The first 5 rows are patterns. Each new row is the sum of 2 different patterns, raised or lowered, with some noise. Before adding, each is slid sideways (what falls off one end comes back at the other) and multiplied by a number that may be negative. Names go in the order of the patterns.
Known rows, each followed by the names of its patterns:
[ 2.19 -1.53 -1.15 -0.51  0.13  1.88 -0.02 -2.54  2.14  0.62  0.11  2.51
  1.00 -0.59 -2.58  0.26  1.15 -2.09  2.31 -0.87  1.97 -1.02 -0.03  0.52
 -2.50  2.26  0.27  1.74 -1.23 -2.37  1.58 -0.05  2.25 -0.21  2.72 -0.58
 -0.94 -1.05 -0.14]	M
[ 0.38 -0.73 -0.78  1.40 -0.68  2.05 -1.44 -0.47  1.72  0.97 -0.07 -1.73
 -0.64  0.25  1.40  0.64 -2.14 -1.31  0.14 -1.54  1.48 -1.40  1.23  2.03
 -0.81 -1.44  0.52 -0.92 -1.73  0.98  2.76 -1.91 -2.69  1.24  1.95  1.44
 -2.19  0.78  1.61]	S
[ 2.31  1.72  1.74 -2.05  1.15  2.54  0.69 -2.24  0.80 -0.97 -0.61 -1.77
  0.32  0.28  2.05  1.87  1.10  1.28 -1.29 -2.52  1.60 -0.56 -2.12 -0.67
 -2.40  0.37 -2.59 -0.90  0.60  0.51 -1.29 -2.53 -2.36 -0.78 -1.62 -2.66
  1.36  1.28 -0.63]	X
[ 0.33 -1.42  2.16  1.36 -0.35 -0.57  0.75 -0.49 -1.73  0.07 -2.54 -2.59
 -0.09  1.28  2.48  0.49 -0.26 -2.52  1.37 -0.45 -2.54  0.04 -0.95  0.48
  1.43  1.09  1.41 -0.68 -0.18  0.05  0.08  2.69  2.41 -1.73  2.23 -2.18
  0.31  2.24 -2.01]	L
[ 1.46  0.06  2.49  1.26  1.25 -1.08 -0.05  2.03 -2.15  1.27  0.48 -2.46
  2.05  2.22  2.54  2.78  1.68  2.74  0.86 -2.15  2.14 -2.58  1.80 -1.17
  0.33  2.56  0.17 -2.29  2.08 -1.49 -0.49  0.84 -1.62  0.54  1.00  0.54
 -0.26  2.43 -0.29]	A

New rows, each followed by the names of its patterns:
[-2.50 -2.39 -2.19 -0.59 -3.50 -3.74 -1.53 -1.92 -2.65 -4.15 -2.91 -4.55
 -3.08 -3.92 -2.82 -3.30  0.31 -4.04 -1.04 -1.21 -4.74 -4.87  0.54 -1.43
 -2.48 -3.66 -4.16  0.34 -3.35 -4.22 -3.10 -1.72 -3.29 -3.40 -2.89 -4.17
 -2.94 -2.80 -4.54]	S A
[ 4.27  2.62  1.44  4.03  0.15  3.25  1.80  3.86  4.60 -0.34  1.12  2.59
  1.37  2.53  3.24  1.93  5.11  2.77  2.26  2.41  2.71  3.47  3.14  0.95
  3.25  6.03  1.27  4.41  4.74  1.12  1.10  1.59  4.47  2.91  3.87  3.43
  1.41  5.37  1.51]	M L
[-2.22 -1.84 -1.83  2.57  2.12  1.48 -0.99 -3.74  2.22 -0.42 -0.54 -0.12
  0.98  0.05  0.50  0.18  1.04  0.89 -1.16 -0.59 -0.28  2.25  3.19 -1.40
  0.04 -0.36  0.71  2.05  0.07  0.97 -1.60  0.07  1.19  0.46 -1.96  2.10
 -1.02 -0.09 -0.67]	M L
[ 1.33  1.85  0.68  3.65  0.97  3.03 -0.74 -0.97  2.29 -1.30  1.05  0.68
  0.42  0.17 -2.44  1.39  1.19  2.76 -0.19  1.01 -1.01 -0.31 -0.89 -1.01
  3.30  0.59 -0.40  1.94  2.00  3.24 -0.48 -0.20  3.96  1.75 -0.54  3.11
  0.94  0.09 -2.02]	M X
[-1.01  4.73  3.34 -0.42  2.90  4.11  3.38  2.41  3.22  1.71  0.06  0.04
  4.52  2.02  3.59  0.66 -0.13  4.99  1.54 -2.09  3.50 -0.11  1.90  3.74
  1.56  3.33  2.04  2.10  1.67  3.73  3.82  4.93  0.27  5.69  0.87  2.98
  2.88  0.04  3.72]	L A
[ 2.32 -1.67 -0.69  3.15  1.31  3.05 -0.92  0.43  0.91 -0.78  0.58 -1.05
  2.74 -0.74  2.69  4.01  0.26 -2.51 -1.05 -1.23 -0.09  2.93 -2.21  0.80
  3.11  0.34  0.82  1.01 -1.42  0.03 -1.21  2.20  1.07  0.78 -0.72 -2.54
 -0.90  0.41 -1.28]	L A
[-3.53  2.25 -2.79  1.65  2.79 -1.37 -3.02  1.96  0.18  0.13  0.58 -2.75
 -0.16  2.90  1.71 -0.17  3.67 -1.54  2.58 -1.03  0.65  1.78  2.33 -1.34
  0.91  3.53 -2.85 -1.24  2.15  0.17  0.86  0.40  1.04  4.65  0.87  1.18
  0.51 -1.20  2.71]	S A
[-1.13 -0.17 -1.36  0.91  1.66  2.63 -0.56 -0.74  3.91 -0.38  1.28 -0.12
  0.47  1.66 -0.60  1.40 -0.68  1.50 -1.22  2.32  3.78 -1.27 -1.16  0.01
  2.62 -2.47 -0.11  0.42  3.00  0.36 -2.29  1.64  2.14  1.66 -0.27 -0.50
 -0.63  3.83 -0.82]	M S
[ 3.28  0.19  1.13  0.04 -1.64 -2.05  0.93  3.83  2.05 -2.03  0.36  4.31
  0.73  1.71  0.08  3.66  2.15 -0.66  0.67  0.54  3.95  3.28  0.27  1.49
  3.25  0.69  0.21  1.13 -2.26 -1.22  0.57  3.45 -0.34 -0.40 -0.94  3.69
 -0.82  0.26  1.90]	S X
[ 1.22  3.06  2.79  2.97  3.80  0.47 -0.55  2.46  6.34  6.78  3.62  4.32
 -0.53  5.78  1.73 -1.13  4.13  3.52  3.28  5.42  5.89  3.80  0.15  4.75
  5.57  2.27  4.27  4.38  3.46  4.62 -0.40  3.15  6.05  1.92  2.38  2.45
  3.49  5.77  3.36]	S L
[ 4.02 -2.60  1.29 -1.70  4.11  2.10  0.63 -1.83  0.38  1.04 -3.94  0.84
 -2.28 -5.13  1.47  3.03  4.48  2.80  0.87 -0.34  1.75 -2.86 -0.71 -2.71
  0.44 -0.92  1.29  3.09  1.08 -3.14  1.30 -1.78 -0.69  3.03  0.38 -1.48
  2.77 -1.95 -0.28]	L A
[ 0.55  0.35 -2.98  2.50 -2.29 -3.54  0.24  1.83  0.29 -4.20 -1.78  2.55
 -0.04  0.40  1.07  3.37 -0.25  2.12  0.38 -1.60 -2.15 -3.10  0.95  2.76
  0.83 -0.61  2.52  3.08  2.45  0.62  2.21 -0.31 -1.32 -1.71  2.03  2.70
  2.21  0.74 -0.67]	X L
[ 1.79 -0.45  0.88 -0.73 -1.35  0.15  0.41 -0.22 -0.33  0.38 -3.93 -1.57
  0.71 -1.76  0.23 -0.86 -2.65  2.78 -0.03 -0.06 -0.11 -1.83  0.14  2.48
 -1.93 -1.06 -0.22 -1.97  1.21  0.32 -0.38  0.71 -3.48  1.66 -0.88  3.35
 -1.19 -1.17  2.35]	L A
[ 0.56  0.84  0.57  0.85  2.33  2.49  1.69 -0.27  3.20  2.64  1.08  0.78
  3.18  0.54  1.58  0.74  2.84  2.77 -1.35  3.79  0.19 -0.24  1.67  3.76
  3.43  3.29  4.36  2.04  1.73 -1.71  3.84  0.62  1.70  0.09  0.09  3.36
 -0.34 -0.41  3.55]	M A
[ 1.05  1.59  4.08  1.29  0.32 -3.30  2.93  1.27  0.56  0.09  0.61  3.15
 -1.50  0.94  1.78  2.30  1.73 -1.72  1.82  1.42  0.62  1.00 -0.63 -2.06
  0.35  3.15  3.82  0.62 -1.22  2.29  1.36  2.95 -0.66  3.35 -0.07  2.09
  2.18 -2.59  1.68]	M S
[ 0.50 -0.60  0.16 -0.37 -0.76  1.38 -1.66  1.70  3.58 -0.74  1.09  0.44
  0.42 -1.39  0.03  2.06  2.98 -1.92  3.30 -0.88  1.49 -0.49 -0.40  1.21
  3.97  0.97  2.79  2.07 -0.35  0.41  1.73 -0.07 -0.78  0.81 -2.14  1.48
 -1.71  0.33 -0.13]	X A
[ 3.69  1.80  3.40 -0.56  1.53  5.02  1.08  1.24  0.33 -0.37  1.20  3.33
  4.17 -0.03 -0.05  3.40 -1.04  3.54 -0.79  3.50  3.43  0.90  2.50  0.58
  0.81 -0.79  3.43  5.69 -0.79 -0.17  1.01  3.46  0.94  0.56  3.12  3.83
  2.23 -0.42  2.32]	M S
[ 2.48  4.14 -0.49  1.87  5.40  4.97 -1.54  0.63  2.38  3.17  1.74  0.68
  3.02  5.42  4.05  2.53  2.63  2.23 -0.68  5.37  0.47 -0.25  2.90  0.84
  2.31 -1.73  0.73  2.73  3.79  1.62 -1.95 -1.18  1.51 -0.63  0.98  2.15
  4.27  3.23  3.64]	S X
[ 1.61 -1.81  0.83 -0.01  3.45  5.00  0.96 -0.22  0.08  1.63 -0.49  0.51
  3.88 -1.05 -0.75  3.44  4.07  3.63 -1.15  1.85  2.99  1.76  2.72  2.37
  1.38  2.42  1.73  0.22  2.51  1.57  2.51  0.29  1.43  1.79  1.35  2.29
  2.52 -0.93 -1.13]	S L
[-1.81 -0.77  1.77 -0.27 -1.37 -2.35  0.84 -2.00  0.15 -1.89 -1.77 -2.80
  0.11 -3.14  0.16 -0.46 -4.06  0.93 -1.26  0.93  1.64 -3.19 -1.14 -4.58
 -2.37 -3.37 -2.47 -1.33  1.25 -0.77  0.36 -2.36 -0.45  0.13 -1.13 -1.72
  1.75 -4.07  1.16]	M A
[-0.86  1.30 -0.29 -1.29  2.79  2.09  1.83 -0.32 -1.53  0.36  2.59  0.32
  1.61 -0.98 -0.34 -2.19  1.08  4.23 -1.41 -0.56  1.15 -0.18  2.09 -1.76
  0.78  0.85 -0.51  1.38 -1.67 -1.83 -3.18  1.26  3.49  0.68  0.81 -1.85
 -1.37 -0.97  0.51]	M L
[-0.79 -1.26 -1.87 -0.78 -5.83 -2.29  1.89 -4.50 -0.94 -2.91  1.47 -0.94
 -2.49 -4.01 -2.76 -3.29 -4.47 -0.91 -2.44 -5.69 -1.62  0.90  0.80  0.43
 -2.43 -2.19 -0.05 -2.72 -4.58 -0.99 -0.85  0.31 -0.07  0.30  1.38 -3.69
 -3.17 -1.45 -3.76]	X L
[ 3.60 -2.27  4.50 -0.94  0.84  0.91  2.43  1.01 -0.24  4.75  0.36 -0.14
  1.89  1.53  1.23 -0.81  1.69  2.98  2.75 -1.14 -0.30  0.82  1.67  1.58
  0.21 -1.99  1.93  1.53  1.12  0.13 -1.10  4.60  2.10  0.95  2.03  1.31
  2.56 -0.01  1.14]	M S
[ 0.47  3.15 -1.15  1.84 -2.35 -0.41 -0.61 -2.12  1.45  4.09 -2.14  1.88
  2.58  0.48  3.54 -0.13  2.11  0.89  0.17 -1.50  1.75  1.67  2.30 -0.52
  1.03  1.88  0.02 -0.60 -0.31  0.03 -1.80 -1.32  3.80 -1.71 -3.12 -1.76
  0.62 -1.24 -0.51]	X A
[ 2.45 -0.53 -1.41  3.62  1.37  1.19 -0.41 -2.00  2.69  2.08 -1.14  0.58
  2.64  2.55  4.01  3.31 -0.10 -0.64  0.62  1.69  1.20  4.90 -1.53  2.76
  2.31 -0.79  2.63  1.93 -0.78  0.94  1.27  0.85 -1.22  2.55  3.34 -2.54
 -2.88  1.46  1.00]	S L
[-4.06 -2.44 -2.85 -1.84 -3.33 -4.81 -3.07 -5.81  0.84 -2.05 -2.65 -1.38
 -5.72 -1.27  0.08 -2.16 -4.59 -2.09 -5.52 -4.83 -5.85 -3.25  1.85 -5.83
 -1.08 -4.50 -1.03 -0.83 -4.80 -4.93  1.93 -3.66 -0.78  0.45 -2.16 -1.36
 -5.20 -3.00 -1.64]	M A
[ 2.79  4.03  1.58  3.75  5.98  0.66  3.55  6.73  6.21  4.50  2.52  4.61
  1.05  3.44  2.75  5.02  3.86  3.47  3.93  0.06  5.26  0.65  6.93  5.72
  0.69  5.66  1.75  5.33 -0.29  3.24  5.05  5.38  3.61  2.40  6.62  4.86
  6.53  6.05  2.37]	M L
[ 0.03  0.23 -0.44  2.63 -0.56  1.20  0.01  2.56  0.51 -2.81 -0.45  1.28
  0.82  2.60 -0.28  0.38 -0.73  2.70  2.13 -1.17  3.43 -0.84  3.07 -1.43
 -3.11  2.29  1.91  1.41  1.28  3.97 -0.93 -2.81  1.86  3.22  0.73 -2.49
 -1.63  2.37 -0.24]	M S
[-1.74  0.85 -1.31 -0.93  2.42 -0.86 -0.53 -2.43  2.06  0.32 -1.64 -0.19
  2.08 -1.90 -3.44  0.47 -1.40 -1.87 -1.78  1.35  3.08  0.39 -1.01 -3.02
  1.95 -1.16 -1.35 -1.07 -1.55  1.18  1.53  0.72 -0.13 -1.34 -0.35  0.64
  0.02  0.91  1.12]	S L
[-2.54 -2.81  0.11 -0.95 -2.91  2.11 -4.14  0.84 -0.33 -1.88 -0.90 -3.81
  0.61  1.55 -2.67 -0.47 -0.16 -2.05 -1.21 -1.41 -3.66 -3.42 -1.08 -1.56
  1.12 -1.66 -1.31 -4.66 -0.78 -2.12 -2.27 -0.88 -3.19  0.88 -0.64 -0.43
  1.63 -2.93 -2.60]	L A
[-1.41  0.67 -0.73 -2.43 -2.21 -4.01 -3.08 -1.39 -0.65 -1.43 -0.31 -0.63
 -0.78 -1.15 -1.29 -0.23 -2.17 -1.26  2.35 -3.53  0.05 -1.67 -0.36  1.89
 -2.16 -1.23 -2.56 -0.48 -4.09 -0.17 -0.91 -0.01 -2.13 -3.07 -0.58  0.65
 -0.27 -1.95 -0.67]	M A
[ 1.09  1.96 -2.61  0.65  1.46  0.15  0.92 -0.06 -2.12  0.19  0.47  1.27
  0.07 -2.42  0.08 -1.58  2.00  0.47  1.63  0.28 -1.98  3.41 -1.77 -1.67
 -1.07  0.78  2.58  0.06  1.13 -0.38 -0.03 -1.99  0.89  1.16  3.27  2.20
 -2.55  3.21 -0.35]	M L
[ 0.90 -5.83 -2.59 -3.21 -6.62 -3.72 -0.73 -2.88 -1.95 -3.38 -2.11 -3.34
 -2.75 -5.01 -2.73 -2.65 -5.17 -1.02 -5.73 -3.02 -6.19 -3.08 -2.34 -3.22
 -2.84 -6.06 -1.13 -5.80 -2.91 -0.30 -3.86 -4.59 -6.33 -4.11 -3.52 -4.73
 -3.75 -2.38 -4.62]	M A
[ 1.20  0.79  1.79  2.13 -2.40 -0.09  0.22 -1.94  3.63  1.36  2.80  4.29
  1.75  3.30  0.66 -2.57  1.59 -2.89  2.24 -0.76  0.49  2.41 -1.38 -3.38
  3.25 -2.46  1.02  0.93 -2.57  1.93  0.96  1.42 -1.28  1.56  0.16  1.91
 -0.08  2.75  2.34]	L A
[-3.00 -4.89 -0.60 -4.54 -4.09 -4.18 -2.17 -3.20 -6.79 -3.22 -4.08 -2.93
 -6.18 -1.56 -1.25 -5.22  1.11 -1.06  0.24 -5.64 -3.58  0.77 -2.27 -3.21
 -2.18 -1.73 -3.84 -5.25 -3.36 -2.65  0.73 -2.23 -2.67 -2.03 -3.99 -3.71
 -1.33 -5.26 -3.22]	M X
[-4.21 -4.80 -4.82 -1.75 -4.31 -3.20 -5.76 -4.43 -3.19 -2.12 -5.41 -4.47
 -3.65 -2.64 -4.69 -4.76 -4.55 -6.26 -4.55 -4.89 -1.83 -4.98 -4.83 -3.88
 -6.49 -4.02 -4.73 -3.16 -5.24 -3.18 -2.83 -5.97 -2.77 -6.62 -4.50 -3.70
 -6.86 -4.97 -7.24]	M A
[-0.71 -0.62 -3.07 -1.85  0.29 -0.24  0.45 -2.23 -3.56  2.83  0.79 -1.05
  2.57 -1.44 -0.20 -4.11 -2.52  0.72 -1.38  0.54 -0.73  2.24 -2.58 -3.41
  1.30 -0.67 -0.17 -2.54 -0.66 -0.05 -3.60 -1.14 -1.30  1.69 -0.37  0.09
 -0.74 -3.47 -0.63]	M S
[ 1.30  2.24  1.34 -1.38  0.33  0.23  2.01  1.03  1.93  2.50  2.74  3.30
  4.51  1.14  1.72 -0.30  1.41  0.54  3.43  1.17 -0.10  4.37  1.46  0.14
  2.13  1.30  1.93  1.71  2.92  3.15  1.60 -0.33  0.00 -3.10  3.97 -1.81
  3.41  2.62 -1.10]	L A
[-1.56  2.08  0.59  3.78  2.59  0.07  2.99  0.40 -1.36  3.53 -1.24  3.00
 -1.18  0.52  2.79  0.55  0.20  4.05 -2.23  1.47 -0.34 -0.90  2.44 -0.05
  1.12 -0.86  4.30  1.00  1.46  0.01  3.20  1.33  0.37 -0.48 -1.47  0.46
 -1.71  2.43  2.63]	L A
[-1.00  1.95 -0.31 -1.36  2.75 -1.06  2.42 -1.50 -0.05  1.88  0.05  0.50
  3.40 -2.62  1.34 -1.33 -1.03  2.20 -1.12  0.54 -1.44  3.48  0.87  0.79
 -0.46  2.29  0.34 -0.76 -0.85 -2.16 -0.79 -1.79  1.84  2.22 -1.35  1.15
 -0.61  2.87  1.46]	L A
